The first 8 rows are patterns. Each new row is the sum of 2 different patterns, raised or lowered, with some noise. Before adding, each is slid sideways (what falls off one end comes back at the other), maybe read backwards, and multiplied by a number that may be negative. Names go in the order of the patterns.
Known rows, each followed by the names of its patterns:
[  4   0   5  -4   4   8 -29 -11  -4  -1  -8  26   0  23   0  -1   6  11
   0  -5   4 -17  -8   0  24   0 -14  -9]
D
[  2   5  -2  15  -9 -11  33  -1  -6  -6  -1   9  11  11   3  -1   4  -6
  38  14  34   0   0  -6  38 -13   4  -4]
T
[ -5  14   2 -18 -13 -20  -8 -15   3  -7  11  14 -16 -30 -13  -2   0  18
   5   0 -25   3 -10   7  -6   7 -22 -18]
F
[ 28   0  -9  25  10  17   3   9 -16 -21 -18  31  -3   5   0   3 -13   1
   1   0  -3   3   2  -3   7  18  11  -1]
K
[  9  38  31   4  -1   4  -2  15 -10  -7  30  -3   5  -9  -4   9  25 -11
  -7  -7  -1   8 -16  -9  -4  -3  28 -16]
H
[ 16  13  -5   2   3 -30 -21   1 -15   2  -4  -4  18  26   0  -8   3 -13
 -21 -18  -2  15 -13  -2  13  29   2   8]
V
[  5  -6 -11  -6   2   3  29   1   6  11   5 -20   8  11  -7   3   8 -31
  38 -10  -3  -3 -11  -2   8 -38  20  21]
Y
[  8   4   3   6   3   2   7  11   1 -17 -10  19   6  18   5  13  -3 -29
 -10  15  -5  -2   0  -6   4   2 -24   1]
W

New rows. What belongs after each?
[  0   7  22  41   9   5   8   4  -1  40  26  50   5 -16   0  50   6   5
   6   6   1  -2  21  -4 -25  37 -18   6]
D T
[-44  11   0  -4   4  36  -4  -2  35  18   5  13  12  23   9 -33 -18  12
  28  -1  21  22  10   2  -7  16 -15  -6]
D V
[-12 -13 -11  -8  -4 -11  11 -18   0   3  33  -3  -4  -4   4  -6   6  17
 -16 -29 -12 -11  -5   2  -3  22  23   7]
F V
[ -7 -27  15 -38 -33 -13  -7   6 -40 -24 -44 -36 -11 -10 -56  -2   4 -12
 -22  -9 -11 -31  27 -35 -33  -6  -2   6]
T Y
[ -5  -6   4  26 -10  -5   8   2   9 -20 -21   7  23  -5  -9 -31  -9   0
 -27   5   4  -4 -14 -32 -36 -14   7 -27]
H W
[ -3 -21   7  -9 -23 -15 -26 -11   5   2  -9 -11 -18 -10 -10   8  -1  -4
 -13  -9 -11 -17  18  10  -6 -16   2 -13]
F K
[ -2 -19   3  -8  -6   5 -33  25 -46  -2  -2 -12 -42  -7 -44  -7 -13  -4
 -26 -18 -18 -10   2   4  -3 -18 -49  28]
T Y
[  7 -17   4 -25  -7 -15  -6   8 -42  -5  -5  -1 -36  -5 -33   3 -22  -1
   3  -7 -17 -11  -6   5  -1  -8 -13  12]
D T
[ 38  16  16  15  -2 -15 -22   1  34   8   6  26  32   8   8  20  13   9
  24  13 -27 -20  18  -6  19   3  11  16]
F V
[-5 45  6 43 17 35 19 25 -1 44 35 19 19 -4  8 22 44 39  6 17 31 24 12 22
 32 23 -7 16]
D Y
[  3  -8 -12 -28  -3 -38  -5   6 -17  -9 -13  10 -12 -13 -47 -19  -2 -42
 -34   0   0  -1 -11  -9  -2 -12 -15 -31]
D H
[-36 -18  18 -59 -39 -18 -35 -24 -25 -36 -18 -14  11  -2   5  -5 -21 -22
 -27 -43 -38   0   4 -58  -2  -5 -16 -23]
V Y
[ 1 -4 18 25 36 30 10 25 16 11 23 33 19 30  8 17 14 18 23 22 18 16 28 20
 48 22  7 14]
D W
[ 29 -15  17  13  14  13   3   4  -6 -20 -30  -5   2  15   9 -15   9  27
  -5   0  -2  -9 -10 -31 -12 -30 -14  -7]
D V
[-47 -21 -23   2 -22 -32 -43 -48 -26 -21 -12 -17 -20 -40 -29 -22 -18 -26
  13 -46  -5 -24 -34 -13 -10 -16  -2 -38]
F Y
[28 15 18 33 23 43 15 34 48 45 31 21 15 17 36  0 23 51  7 23 10 21 26 53
 34 34 -1 28]
K H
[-10 -26 -57  -2   9 -45 -24 -31 -23 -10 -37 -15 -62 -17   0 -34 -47  -5
 -34 -11 -25 -16 -26 -19 -39 -35   5 -17]
T H
[  2   5  -3  21  14   7   2  25  10   1  -5   8 -10 -18 -12 -25   3   1
 -13  16   5  -2  -6  13   5  14 -32 -19]
K V
[  0  -2  15 -14   7   5   8 -27 -27 -28  13  -8   4   3 -32  16 -15  -2
   3  -2  -1 -24 -18  23   1   6  -8  -9]
T Y
[  0 -21  -9   8  13  -5 -45  16  -9 -51 -23 -25  -4 -16 -32 -33 -36   1
  -7 -23 -19 -47 -32 -22 -21 -25   1 -54]
T H
[-49 -16  -3  -1 -10 -17  14 -32 -32  -9  -7 -17 -20 -17 -19 -20 -18 -13
 -29 -44 -19 -15 -30  -2 -36 -41 -18 -25]
K W
[  6  19  21   6  38  20   8   6  14  -8   9  12  19  25  12  11  -5  -1
  45  25   4  10   6  23  24 -10  46  22]
K Y
[ -7  22  42  38  12  15  24  10   9   1   9  48   6  19   2   0  14  34
   0 -10   3  -7  22  -4   4  13  25  29]
D H
[ 27  42 -13   5 -12  23  25   6  10   8  11  38   6  32  58  48   2  26
  31   8  36   9  12  49  15  34 -14  21]
T H
[-16 -33 -22 -41 -22 -30 -40 -17 -27 -33 -35   0 -24  -6 -23 -26 -25 -13
  -1 -28 -21 -32 -29 -21   4 -35 -26  -5]
D W
[ 14   0  -1 -16   7 -29   0  -2  14 -10  -3 -25  10  11  12  15  10  18
 -13  -2  15 -10  20   1  11  -4   2 -11]
T F
[  5   8  -3  19  34  -1  -6  29  32  17  32  25   8  -2   5 -14  28  16
  22  12  17  21  33  45  14   6  -8  26]
F V
[20 45 15 20 29 42 21 10 34 52 21 11 35 22 19  4  3 18 19 18 32 29 26 51
 47 34 38  9]
V W
[ -1  16  26  23 -28 -14  -3 -14  -8  11   4   6  35   0 -13   6  -3 -12
 -12   8  22  -4   7  29  35  10  11  26]
K V
[-30 -11 -11  -7 -44 -25  -6 -14 -21 -13 -16 -39 -22 -34 -23 -21 -22 -33
 -34 -27 -24 -28 -16 -16 -53 -28 -23 -18]
D K
[ 7 21 10 18 14 36 41 29  8 29 -1 38 44 33 14 37  9 10  0 28 19 -1 23  9
  1 16 36 27]
K W
[32  7 11 61  7  9 34 34 26 43  8 63 20 13 40 18 11 23 21 11  9 18  5 21
 21 52 49 31]
V Y
[25 27 20 29 12 62 41 33 13 20 15 53 28 25 35 24 25 23 44 11  7 57  8 11
 15 38 30 21]
D T
[ 1 -4 29 42 34  6  0 13 14  4 27 14  8 26 13  6 -6 32 12 -9  0 16 18 16
 31  6 26 18]
K H
[  7   5  15   5  -2  36  -4 -13 -17  -2  25  12  17   3  -8  -2 -29 -16
  11  11  -6  -7   2   3  -3   3 -25  16]
Y W
[-47  16 -44 -63 -47 -21 -12 -20 -22 -34 -37 -19 -47 -29 -30  -3 -26 -37
 -34 -17 -24   4 -50 -20  -9 -14 -11 -19]
H Y
[-10 -13 -24 -44 -34 -10 -14 -28 -26 -27 -19 -32 -27  18  -6 -22  -3 -18
 -56  -6 -39 -12 -21 -22 -45 -41 -33  -6]
D K
[  7   5 -16   0  -7 -34 -18 -26 -29 -19  14 -14  15   0  -2  -8 -14  -4
 -16 -16 -44 -20 -17  -3 -21 -21 -21 -11]
D V
[  2  -8  28 -19   9   8   7  18  11 -10  25  15  28   0  31   5  -1 -19
   0   2   7  28  23 -27   7  -6  -6  18]
D Y
[  8  -8   2 -31   6  -2 -14   1  -2  -3  18 -46 -57 -23  21 -26  14  10
  27   8 -10  22   5  14  23 -20 -14   4]
K H
[ 31  37  10   6  16   0  -8   4   9  27  -2  15   4  53  29  30  24  23
  -3   9   0 -11  -7  -4  -1   8  -3   4]
K V
[-17 -31  -8  -8 -24   0 -27  -2 -20 -16  28  16 -13  -4   0  -9  -1 -35
  20   1  -9 -24 -13  -4  21 -13 -10 -11]
D Y
[ 25  16  12 -32  10  21  39   6  13   0 -22  -8  21  18 -16  13 -25  12
  -3   3   6  40  13   4   1 -11  16   3]
D F
[  4  21 -37  43  -2  17  52  16  -4  41  13   7  16  13 -12  36  15  15
  24  21   8  -6  -4  48   0  18  43  30]
Y W
[ 17  24  23  18 -15  50  16  28  12  49  28  41   6  19  14   0  23   7
  30  15  12  17  36  38   2  10  25  12]
D T
[ -1 -18   2  16  -5   7  24  -9 -16  -9  39 -13   0  10  -2   1   7 -40
  17  -7  -6   8 -17  13   2 -24 -25  -3]
K Y
[-20 -27 -38 -54 -32  28 -73  -3  -7  -2  11 -20 -19  26 -27 -21 -41 -17
  -1  -1 -21 -14 -69  -8 -10 -38 -17  -1]
H Y
[-12  22  22   5  13  -1   6  21  -8  28 -12   4   7   4 -16  -4  -8  36
  26  -5  15   3   5   6  25  20  20  17]
T K
[ 94   6  13  37  12  26  35 -16  48  33  67  14  15  18  60  41  90  20
  36  34  33  17  44  44  17  23  27  -5]
T Y
[  1  13   7   2   6  10  -3  -7  11  10   8  17  27 -10  29  11  16  23
  21 -16   7  21   5  21  23  31  25  -1]
D V
[-36  -1  -9 -13   4 -22 -28 -14 -34  -4  -6 -64   8 -29 -32 -14 -18 -20
  -3 -15 -22 -19 -15 -22 -18 -14 -14  -3]
K Y
[-15  -7  12   5  10   5  14 -10 -16 -25  -3  10  31   7   5 -11 -47 -21
   5   6 -12  -1 -19  -1 -11 -12   8   3]
F W
[-26 -40 -23 -23 -28  -4 -58 -20 -24  -9 -57 -21 -67 -19 -30 -29 -46 -29
 -32 -35 -19 -17 -16 -29 -65 -13   1 -39]
D T
[-47 -14 -54 -32  -9  -8  -8  24  -7 -11  -8   7  -3 -18 -16  12 -15 -50
 -30 -18   4 -24  -9   8  -9 -22 -15 -12]
D V
[ -1  18  16  10   9  32   8  12  31  22  14  28  -7  36  15  26  28  21
  17  53  12 -21  21  27  31   5  11  -6]
T Y
[-10  28   0 -23  14 -13 -21 -10 -24 -12  20  -8  -8 -24 -15 -14  40 -11
  11 -22 -17 -14   7 -35 -16 -22   9 -24]
T H
[ 11  17  19  31  12 -26  25  33  10  32  19  28  15   5  29  -4  27  20
  20  -5   9  -9  27  17   3  17  13   6]
T W
[23 25 30 29 44 34 -3 51 18 16 27 28 31 16 20  7 -3 33 31 31  7 27 30 75
 17 19 50 31]
H V
[-11 -25  -8 -17  -7 -30 -15  16  32 -12 -20  26   4  -3 -19 -15  -3 -29
 -28 -11 -16   9   9 -13  -1  18 -15  13]
H V
[  5  17  25   7 -24   1  24  24  14  13  13  -6 -16   0  16 -16   4 -16
  10   9  12   0  31   4   5  10   5   8]
D W
[  1   3   7  -1  22 -39  23 -22  -5   4  -6   8  26 -17 -21  -5  -6 -22
  -1   7  11  18   2 -17 -20 -11  47 -16]
F Y
[ 18  -6 -27 -22 -28 -11 -31  10  12 -10 -37 -16  -3  -7 -18 -12 -16 -15
 -14   9   8  -6  -1  -8  -2 -23 -25 -15]
D W
[ 9 15 29 24  5 12 15 12 10 15 37  3 21 34 30 11 18  4  8 16 22 12 -4 16
  6  3 11 15]
K W
